The rows are grouped in 3 different ways at once. Each group adds its own fixed numbers to the row, and there is some noise. The rows also spread widely along 11 directions, which tell nothing about the answers.
(in the rows, 128 means zero)
Known rows, each followed by its group in each grouping:
[141 108 107 182 168 143  96  85 137 114  56 103 125 135 150 119 154 149
  93 126  95 133 146 155 144 154 145  95 110  98 111 116 127] => Rolu medop J295
[133 132 117 206 148 168 118 135 147  82 110 131  81 106 192 110 141 114
 135 106 139 134 137 163 138  83 110 110 132 106 100 159 122] => Rolu medop J78
[169 137 131 116  87 166 137 157 132 115 119 132 124 109 192 115 185  78
 132  90 178 111 111  88 151 115 128 130 141  66  89 130  99] => paz Noni J258
[142 157 110  99  99 112 105 146 131 139  79 121 138 149 141 136 150 140
  99 115 131 159 165 102 126 154 165 134 119 114 144 132  96] => fogo lav J78
[129 106 122 168 161 148 135  96 114 138 117 122  66 103  45 158  84 121
 169 174 134 127 131 129 149 116  86 161 152 138  98 117 164] => timeb lav J899
[126 130 143 119 117  39 141 158 126 108 134 119 127 162 154 103  55 136
 124 129 129 158 179 158 103 111 151 113 128 149 134 154 140] => fogo Mupot J295
[160 157 113  79 105  88 167 172 142 164 134 139 177 160 114 119 100 150
 142 101 159 119 141  96  94 153 109 128 108 143 161 119 128] => Sageg Noni J899
[116 131  81 106 123 105 145 143 105 137 141 107 150 145  72 142  98 129
 141 124 152 115 125  86 137 145 121 129 114 136 104 121 150] => timeb Mupot J258
[127  94 152 113 170  89 108 105 121 124 164 125 158 139 118 110  97 114
 127 134 131 154 119  94 126 128  99 104 129 117 135 117 187] => paz Mupot J78
[126 192  76  76  90  79 161 186 110 151 125 125 104 139  80 174  97 124
 132 162 186 153 164  74 135 134 129 146 161 157 117 142  99] => Sageg Noni J258
[178 120 149 144 142  95  96 121 106  84  79 124 124 144 155 110 100 136
 123 114 120 149 183 124 113 122 137 137 108 130 146 110 128] => fogo Mupot J899
[119 141  75 149 154 129 114 139 138 103 133 122 128 119 190 106 114  95
 116 111 170 128 101  97 140 108  91  62 115  60 101 150 152] => paz lav J78
[119 125 173 108  86 109 156 137 135 131 134 131 107 130 121 153 123  93
 129 120 134 149 154  99 138  84 141 169 156 141  93 159 123] => paz Mupot J899
[134 173  85  88 165  66 100 149 122 132  77 129 118 142 112 129  92 128
 103 176 162 172 174  74 114 121 113  85 136 108 144 129 134] => paz Mupot J899
[149 141  95 150 147 123 120 168  99  99 144 120 106 110 129 104  92  99
 152 125 186 130 118 100 124 114  82 125 136 107 123 131 143] => fogo Mupot J78
[123 100 194 112 127 120 154 142 129 161 159 137  99 127 121  93 115 134
 155 143 105 164 122 184 112 126 133 146 176 139 157 150 148] => fogo Mupot J295
[138 126 138 131 151 108  97 129 124  99 107 137 135 131 138 112 125 135
 133 113 132 154 162 107 119 116 114 132 113 123 149 130 146] => timeb Mupot J78
[133 131 126 111  80 100 136 150 107 107 115 113  94 146 139 134 117 127
 132 140 122 147 172 132 146 110 175 155 146 145  86 137 104] => timeb Mupot J258
[122 143  96 103 112 106 125 135 122 150 131 110 134 144  88 154 109 131
 126 139 144 140 141  89 145 152 135 133 130 128 109 121 124] => paz lav J78
[146 119 127 127 111 128 150 119 126 170 127 122 118 136  90 124 125 136
 133 143 135 130 119 134 138 149 133 150 146 120 102 117 130] => Sageg lav J78
[ 80  92 101 136 159 124 154 107  90 159 165  99 111 144  65 137  76 166
 131 148  77 141 101 175 133 164 125 105 135 160 136 134 168] => Sageg Mupot J258
[171 139 129 110 109 121 124 143 120 142 112 128 172 151  71 138 138 154
 152  95 143 120 167  82 115 156 133 181 110 161 144 111 115] => Rolu Mupot J78
[ 97 147  69 121 158 157 154 140 133 189 132 123 121 103  31 153 143  97
 124 161 185 139  82  61 141 139  84 123 167  99 102 142 154] => Rolu Mupot J78
[126 101 170 155 122 121 119  88 130 127  77 135 116 146 121 140 146 163
  91 108  70 169 185 171 130 122 169 152 120 143 133 148 114] => Sageg Mupot J78
[115  76 128 175 157 158 148  70 153 166 124 113 110 105  69 150 132 110
 114 172 121 143 103 144 155 130 118 126 168 101  69 121 175] => Rolu Noni J78
[127 113 106 137 100 123 114  95 129 124  50  87 103 159 150 140 133 152
  63 137  58 158 177 169 147 142 209 102 119 110  82 134  90] => paz Mupot J899
[167 104 135 159 152 125 129 107 112 139 112 132 111 133  83 108 107 147
 139 144 133 131 142 155 121 133 121 145 133 124 116 114 141] => Sageg Mupot J78

New rows, each followed by its group in each grouping:
[108 128 125 105  93 142 147 133 119 148 140 112 143 136 137 142 146 115
 122  90 129 129 109 101 145 146 143 138 125 119 127 144 126] => fogo lav J258
[199 108 143 114 121 113 160 170 137 121 180 137 143 124 172  52  79 108
 198 129 178  93  97 121 105 118  82 121 142 106 113  90 173] => timeb Noni J899
[158  94 177 118 122  92 161 124 161 145 144 138 146 147 114 102  98 122
 156 130 148 112 134 134 111 103 120 146 134 135  96 110 172] => timeb medop J899
[134  95 123  96 130 125 143 110 112 186 140 113 141 152  56 124 119 155
 138 150 108 128 115 147 127 170 151 120 140 126 121 104 144] => paz Mupot J258
[140  80 128 130 123 153 160  88 111 174 122 106 140 138  82 119 148 131
 112 128 115 113  90 140 147 164 149 136 135  99  83 106 146] => Sageg Mupot J258
[178  95 144 138 108 132 116 120 106  92 130 116 175 141 120 114 140 127
 155  63 131  98 134  87 132 149 124 179  83 130 109  95 137] => timeb Mupot J78
[158  56 139 215 130 176 150 102 105  87 167 102  56 103 159 104  86 114
 176 134 111  97  99 219 162 103 118 121 151 108  51 115 146] => paz Noni J258
[139 113 150  95  81 133 156 145 119 164 130 118 121 145 125 110 148 133
 126 122 114 140 126 151 128 140 177 144 154 121 115 134 114] => fogo Mupot J258
[ 91 141 111  35 138  82 116 140 115 168 144 118 173 159 108 137 132 128
 100 144 126 173 121  55 130 168 134  89 136 121 170 127 153] => paz Mupot J258
[143 108 128  77  84 106 160 142 156 182 164 116 171 161 113 114 116 145
 128 128 118 131 116 145 116 164 161 110 136 118 105 112 135] => paz Noni J78
[148 128  93  93  86 124 151 136 126 175 128 113 179 175  87 130 123 165
 141  89 132  92 133 125 121 176 157 123  89 121 116 105 113] => paz lav J258
[152 131  68 174 151 156 159 146 118 149 123 121 146 131  39 126  94 145
 169  77 171  63 110 143 112 147  82 121  80 111 112 130 131] => paz Mupot J295
[149 157  87 112  69  93 147 179 159 126 101 121 176 161 190  91 133 115
  85  69 169 124 146 117 105 113 172  97  97  81  90 156  99] => fogo Mupot J78
[146 146  99 110 123 131 152 153 158 156 113 138 163 139 120 124 122 129
 127  96 160 113 125 110 106 134 106  95 106  93 133 130 130] => paz Noni J899
[141 112 114 138 109 124 152 118 146 157 114 117 152 142 101 121 134 125
 113 127 139 124 131 124 132 132 155 135 135 106  74 126 135] => Rolu Mupot J78
[145 113 122 117 138 102 138 130 125 129 148 100 141 140 130 112  95 107
 131 137 149 125  96 100 129 146 108 114 132 119 112 100 164] => fogo medop J899
[171 136 166 139 145 117 112 173 113  89 163 156 118 123 179  70 105 132
 191 111 149 144 156 132 101 100  92 139 143 147 174 135 144] => Rolu Mupot J78
[178 127 102 136 162 156 102 116 103 148  83 123 136 135  89 115 120 165
 152 117 120 115 129 117 114 185 103 132  97 115 177  86 132] => fogo lav J899
[179 113 110 162 153 134 110 119  96 105 110 116 153 122  68 131 115 107
 144  96 185  97 124  65 130 143  87 164  96 111 109  97 149] => fogo Mupot J78
[123 117 125 134 124  89 125 115 148 113 104 123 140 136 132 128 116 106
 100 126 146 145 156 109 135  97 143 124 124 106  79 141 150] => timeb Mupot J78
[ 95 155 100 115  98  96  94 113 116  89  81  94 144 138 146 198 156  88
  54  93 134 172 160  17 175 140 155 151 106 123 107 147 107] => fogo lav J78
[137 114 136 145 132 145 115 113 123 106  94 125 138 124 157 141 153 124
 109  91 124 141 141 119 135 131 131 124 110 106 139 129 130] => fogo Noni J258
[ 74 134  85 160 134 110  92 129 125  79 122  97  87 146 220 126  90 147
  90 128  69 178 153 185 146 117 157  52 119 118 120 169 121] => paz lav J78
[163 179  92  61 115 127 151 177 164 208  68 153 177 149 115  94 168 146
 114 125 171 134 144  88  86 150 143 104 132  85 156 128 109] => Rolu Mupot J899
[124 168 109 176 149 153 112 123 116  88  52 133  32  79 172 156 148  70
  99 152 172 162 149  73 173  73  96 134 165  83  89 163 106] => Sageg lav J899
[111  99 138 104 153 115 137 111 142 174 140 130 137 126  87 109 124 121
 122 166 128 155 105 120 127 132 121 112 157 104 114 124 181] => timeb Mupot J78
[112 141 130  99 154 168  95 123 152 153  72 128 146 125 171 121 221 129
  85  93 103 157 111 103 137 164 131  85 114  72 171 143 110] => paz medop J295
[124 112 137 127 141 166 133 120 121 142 131 132 163 122 102 151 154 125
 136  72 134 122 104  94 129 158  96 140 103 118 169 127 151] => fogo Noni J258
[199 104 143 119  92 162 112 105 116 122  84 107 137 131 150 125 209  96
 118 106 153 101 121  80 167 152 166 158 125  72  51  79  92] => paz medop J258
[142 108 118 177 172 161 114  98 123 107 125 123 126  93  99 152 133  93
 140 125 162 128 114  71 156 127  68 147 135 111 110 115 165] => Rolu Noni J78
[100 113 150 109 134 149 106 134 120 128 169 119 108 127 194 102 136 138
 135 126  72 169 103 155 139 148 132  97 148 120 162 143 140] => paz lav J78
[153  91 137 157 138 154 138 115 124 112 125 120 128 121 133 102 119 117
 151 101 125 101 111 130 132 119 111 136 116 109 100 116 160] => timeb Mupot J899
[180 150 105 121  79 134 164 145 151 151  64 128 129 129 144 126 163 101
  95 116 176 117 141  94 137 120 146 138 139  75  70 125  90] => Sageg Noni J899
[142 111 113 100 118 117 173 128 143 217 131 129 151 155  61  96 120 157
 116 152 132 130 107 164 106 161 148 115 148 104 105 117 143] => Sageg Mupot J78
[187  91 136 144  76 175 182 113 115 168 143 108 143 140  94 112 127 135
 166  81 123  62  90 143 139 170 131 182 112 125  79  90 122] => Sageg lav J899
[126 138 166 100  90  74 159 189 145 120 176 147 137 149 175  89  88 123
 146  95 145 156 155 149  92  88 138 133 141 150 148 170 138] => fogo Mupot J78
[129 135  66 176 163  95 103 132 124 106  90 100  81 144 131 116  71 156
 107 171 128 155 158 189 122 125 140  78 125 120 102 127 130] => fogo medop J78
[121  78 111 124 125 111 133 103 114 126 145  87 143 158 164  98 103 133
 103 130  91 130 105 166 144 148 168  69 124  95  81 116 154] => paz Mupot J258
[113  71 108 148 147 140  95  78 105 116 109  73 140 140 147 119 134 133
  72 128  64 157 100 145 152 177 161  90 116  95 110 112 155] => fogo Mupot J78
[169 168  82 123 123 143 109 153 112 118  79 107  95 122 119 146 148 111
 127 137 169 126 139  73 147 140 119 134 129 103  96 111  87] => paz medop J899
[ 99 110 132 164 172 141 122 106  92  98 129 124  87 113 148 126 116 121
 122 128 112 158 121 136 145 110  99 109 139 126 139 156 158] => Sageg Mupot J258
[141 144 138 132  87 149 137 142 150 151  95 144 111 136 128 137 154 143
 130  96 127 135 169 151 126 113 159 148 125 116 114 155  85] => paz lav J78
[125 147 150 153  71 188 157 147 159 157 100 151 111 124 106 160 178 152
 148  65 112 125 167 153 130 110 152 193 124 149 126 177  76] => Rolu lav J78
[128 116 160  92 130 111 113 124 142 128 131 134 159 135 168 112 161  92
  97 113 141 159 120  73 133 119 134 111 138  83 125 136 147] => paz Mupot J78
[125 123 139 115 123 137 128 113 154 177 105 141 134 142 108 133 149 147
 117 124 113 146 141 142 125 138 149 118 132 102 128 137 123] => paz lav J78
[110 119  63 166 125 206 119 118  99 130 107  87 117 137 151 131 155 171
 126  90  63 113 113 172 155 182 152 101 104 123 132 131 102] => Rolu lav J258
[163 116 160 105 140 150 104 110 146 166  82 138 150 125 125 114 205 115
 104 121 146 148 113  93 126 152 131 142 136  78 136 109 132] => fogo medop J78
[ 94 161  86 199 141 164 159 157 145 106  98 132  45  94 146 141 111  97
 125 130 150 143 141 150 138  52 101 112 159 109  88 203 120] => Rolu Mupot J899
[153 119 141  81  97 102 122 144 113 154 129 111 150 151 108 113 135 138
 120 132 121 156 138 106 122 165 165 150 142 133 132 110 121] => fogo Mupot J78
[100 100 149 141  97 180 162 117 127 151 116 124 107 130 161 118 177 140
  99  86  71 140 115 186 142 129 168 126 137 114 116 169 110] => Sageg Mupot J258
[157 132 112 119 162 129  97 138 106 132 124 129 125 129 111 100 120 139
 143 141 143 143 129 112 120 146 107 104 131 101 146 111 137] => paz Mupot J78
[113 124 113 145 140 144 119 100 154 156  53 125  74 129 150 119 134 158
  97 174  79 163 158 188 132 121 163  91 146  93 118 138 128] => timeb lav J899
[119 126 107 144 133 107 122 153 114 115 127 110  91 135 151 103  87 140
 119 146 115 164 140 173 119 121 143 101 145 121 124 147 132] => fogo Mupot J78
[129 143 129 105 106 104 153 128 146 162 113 121 123 145 105 150 112 122
 127 157 136 148 153  92 136 126 145 147 157 139 105 131 133] => Rolu lav J899
[152 116 120 195 174 167  88 103 103  78 119 119  87  92 162 119 127 102
 152 139 145 135 124 101 160 119  81 130 142 103 112 118 152] => Rolu lav J78
[ 70 142 124 101 112 110 167 150 136 161 129 120  97 126 136 141 140 109
  88 141 119 177 117 123 147 120 142 117 172 121 117 186 122] => Sageg Mupot J295
[124 126 145 148 154 129 126 146 114  98 135 149  74 106 151 104 111 110
 163 139 152 145 141 135 130  73  96 126 157 119 130 156 152] => timeb Mupot J258
[129 143  95 121  90 159 156 132 136 177  92 111 131 131  79 159 146 125
 119 103 135 115 119 105 136 154 142 152 121 110 109 132 105] => fogo lav J899
[135 122  98 174 180 170 128 119 106 128 129 133 144 106  72 134 131 115
 142  80 167 103  91  85 130 134  52 139  96 105 135 131 160] => Sageg Mupot J78
[149 126 121 136 126 167 125 132 111 127 125 112 105 122 144 120 132 132
 160 128 111 127 120 112 143 153 117 143 143 133 137 118 125] => Rolu lav J899
[ 84 167 105 118 104  72 150 178 172 134 128 137  94 148 174 127  81 156
 106 166 113 198 192 186 109  86 165  80 166 148 132 190 117] => Rolu Noni J78
[139  94 151 145 113 131 123 104 115 102 102 106 144 147 148 131 128 137
 104  77  76 139 147 137 130 141 151 147  95 135 132 128 131] => fogo Mupot J899
[160 100  99 140 126 110 108 128 106  96 145  95 163 151 161  91 100 127
 126 102 129 113 116 121 134 151 133  95 100 100  91 101 140] => paz Mupot J78
[ 37 166  69 104 174 136 163 159 201 223 133 159 154 132  71 140 136 145
  97 120 154 152  90 146  90 117  89  36 121  91 162 194 161] => paz medop J78
[162 125 136 125 157 145 120 138 138 146 149 139 147 118 113 102 146 118
 164 131 169 125 102  88 121 141  85 137 144 116 138 106 159] => Rolu medop J78
[120  87 128 158 165 130 109  93 114 111 143 109 174 148 108 128 108 157
 130  89  86 131 132 125 121 158 113 125  91 151 158 120 172] => Rolu Mupot J78
[150 105 184 142 173  97  84 100 124  98 100 151 152 135 129 112 122 139
 121  98 122 164 174 114 101 112 108 140 103 129 186 130 167] => fogo Mupot J78
[171  81 119 153 155 144 108 101 110 110 124  97 146 112 155  82 141  79
 111 125 162 118  73  91 147 145 113 110 131  51  78  90 167] => fogo Mupot J78
[152 100 126 115 138 150 150 119 129 166 156 131 162 128  89 122 131 124
 157 110 154 100  92 114 128 152 101 114 125  97 121 104 158] => paz Noni J258
[158 136 103 145 112 142 137 154 142 110 127 130 131 118 152 120 134  98
 136  92 177 111 122 106 136 113 108 114 120  82  90 133 116] => paz Noni J78
[ 82 123 129  77 164  77 136 138 135 165 175 146 179 163 116 110  83 154
 129 117 119 153 125 131  91 132 106  65 112 134 191 148 186] => paz Mupot J258
[142 104 130 131 114 139 116 108 129 101  92  99 143 133 192 128 148 113
  84  91  93 144 122 114 144 153 147 114 109  98 123 119 126] => fogo Noni J899
[146 100 151 152 126 145 155 129 149 151 153 136 123 126 110 113 111 147
 164 131 119 133 131 174 118 126 121 139 150 142 124 126 151] => Rolu Noni J78
[ 99 147  83  41 118 150 128 158 102 174 177  97 194 153  76 159 170 137
 135  87 125 118  68  37 141 220 112 121 107 141 173 107 130] => paz medop J258
